The groups are shells around one centre, one inside the other: the same stretched ball of 5 dimensions in 6 sizes.
Known rows, each followed by its group:
[ 44  -4  15  26 -19   3  -7  -3   1]
pakod
[31 17 32 10  9 25 17 25  7]
Lud
[ 31 -37  -6  28  16  27 -41 -35   4]
Lud
[ 32 -26   5   4  22  31 -25 -39   3]
Kud
[ 49 -19   2  33 -19  -2 -27 -27  -2]
Rog
[41 20 30  4  8 18 17 11  3]
Lud
[ 32 -29   6  -4  31  34 -31 -37   1]
kop
[  9 -29   9  14  33  55 -16 -22  14]
kop
[ 62  -9  11   6  -3  -9 -33  -3 -12]
kop
[ 48 -14  -2  31  18  12 -38  -7  -2]
Vorut
[ 60  -6   8  22  -9 -10 -30   1  -9]
Kud
[38  9 21 26 -4 14  5 12  5]
pakod
[ 33 -12   0  42  25  27 -29   5   6]
pakod
[ 38  -6  31 -25  -3  16   4 -20  -1]
Rog
[ 23  10  35 -15  29  41  16  13   8]
Vorut
[ 43   5  32 -10  -4   9   2  10  -2]
Kud
[ 31 -25   6  -1  27  35 -22 -43   4]
Lud
[ 44 -17   2  23   0  13 -20 -37   1]
Lud
[ 19  10  42 -36  33  49  28  -4   9]
Rog
[ 39 -30   7  19 -10   8 -36 -11  -1]
pakod
[ 27  -7  13  33  17  28 -18  23   7]
Kud
[ 50   4  16   0  12  12  -5 -21  -3]
Lud
[27  8 31 11 14 28  3 41  7]
kop
[ 36  -5  20 -11  11  27   7 -41   4]
kop
[ 20   4  39 -41  38  51  22 -15   8]
kop
[ 39 -15  17   3 -10  13  -9 -26   1]
Vorut
[ 49 -20   6  23  -2   0 -42   5  -6]
pakod
[ 36  -7  22 -17  19  29  -1 -30   2]
Vorut
[ 43   5  30 -14  20  16  -9  23  -4]
Rog
[ 41 -27  -4  51  -8   5 -44   2   0]
pakod
[38 15 30  1 21 21  1 35  1]
pakod
[35  2 24 11 -5 18  8 -4  5]
Vorut
[  8 -22  25 -18  30  55   0 -21  12]
Rog
[ 28  -3  29  -5  -2  26  13 -15   7]
Kud
[ 44 -10   5  46  -8   2 -29  17   0]
Vorut
[ 41 -35 -13  46   9  13 -54 -20   0]
Rog
[ 25 -13  16   9   3  31   2 -29   9]
Kud
[ 19 -12  24   0   4  36   8 -19  10]
Vorut
[23 12 26  1 44 48 12 11 11]
kop
[ 43 -25   0  45 -13   2 -40   1  -1]
Kud
[37 10 27 -3 31 26 -5 29  1]
Lud
[19 -3 22 27 10 33 -1 25 12]
Rog

New rows, each followed by its group:
[ 45 -31  -3  45 -15  -2 -49  -1  -3]
Rog
[ 22 -25   3  20  33  42 -26 -18   9]
pakod
[ 29 -14  16  28  -4  19 -16  13   6]
Vorut
[ 42 -25  11   9 -16   6 -23 -30  -2]
Lud
[ 23 -27  16  -3  16  35 -20 -20   5]
Vorut
[ 43  -6   3  40  22  15 -36  25   0]
Rog
[ 38   6  33   3 -14   8   6  19   1]
Rog
[ 45 -14  21  -7   2   8 -24   3  -6]
Rog
[ 29 -33  -3  18  28  35 -36 -37   5]
Rog
[ 39   9  39 -29   7  19  13   2  -1]
Lud
[ 58 -12   9  13  -8  -7 -32 -10  -9]
pakod
[ 53  12  28 -12  10   7  -2   8  -6]
pakod
[ 13  -6  33 -32  44  58  11 -11  10]
kop
[ 46 -27  -7  48  -6   2 -48  -7  -2]
Kud
[ 27  18  43 -27  18  37  34  -3   7]
kop
[ 30 -11   4  56   4  20 -24  20   8]
kop
[ 30 -40  -5  29   0  23 -37 -42   5]
Rog
[ 35  -6  27 -18  25  27 -10   3  -1]
Kud
[ 24 -19  23   5  -2  25 -11   3   5]
pakod
[ 19  -8  16   6  32  48   2 -19  12]
Kud
[ 18 -32   8   3  24  45 -17 -42   9]
Lud
[44 20 26 13  5 14 12 16  2]
Lud
[ 30 -12  19  -1  30  31 -22  11   2]
Lud
[ 40 -24  -8  49  10  15 -42  -9   2]
Kud
[ 66   5  11  31 -10 -17 -28  22 -10]
kop
[ 37 -18   7  38 -17   8 -22  -4   3]
Kud
[ 23   8  37 -12  12  36  23   4   9]
Kud
[ 52 -10   6  19  -6   3 -18 -31  -3]
Rog
[ 34 -11   6  26  34  29 -30  12   3]
Lud
[ 13 -12  36 -26  16  46  12 -10  10]
Rog
[ 25 -12  32 -30  11  35   8 -29   5]
Lud
[ 44  16  28 -11  18  20  11  -3   0]
pakod
[ 43 -22  -8  61  -5   6 -42   0   2]
Lud
[49 11 16 13 18 13 -7  5 -1]
Vorut
[ 33 -23  23 -21  11  24 -18 -19  -1]
kop
[ 44 -18  -4  55 -12   3 -32  -9   2]
Lud
[ 19 -28  15   4  18  37 -21 -12   7]
Kud
[ 52 -21   3  31 -25  -8 -33 -19  -5]
Rog
[ 31 -16  25 -26  18  31  -7 -25   1]
pakod
[16  5 30 -4 32 49 15  6 12]
Kud
[ 52 -23   3  28 -19  -6 -37 -14  -6]
pakod
[ 29 -25   9  -7  30  37 -22 -39   3]
Lud
[ 20 -23  26  -6  -5  29  -5 -10   6]
kop
[ 41 -10  14  34 -23   2 -14   6   2]
Lud
[ 47 -10  23  -3 -10   2 -17   1  -6]
Lud
[ 29  -3  23 -22  34  42   7 -33   5]
Rog
[ 49 -14   1  28  17   9 -41   5  -4]
Kud
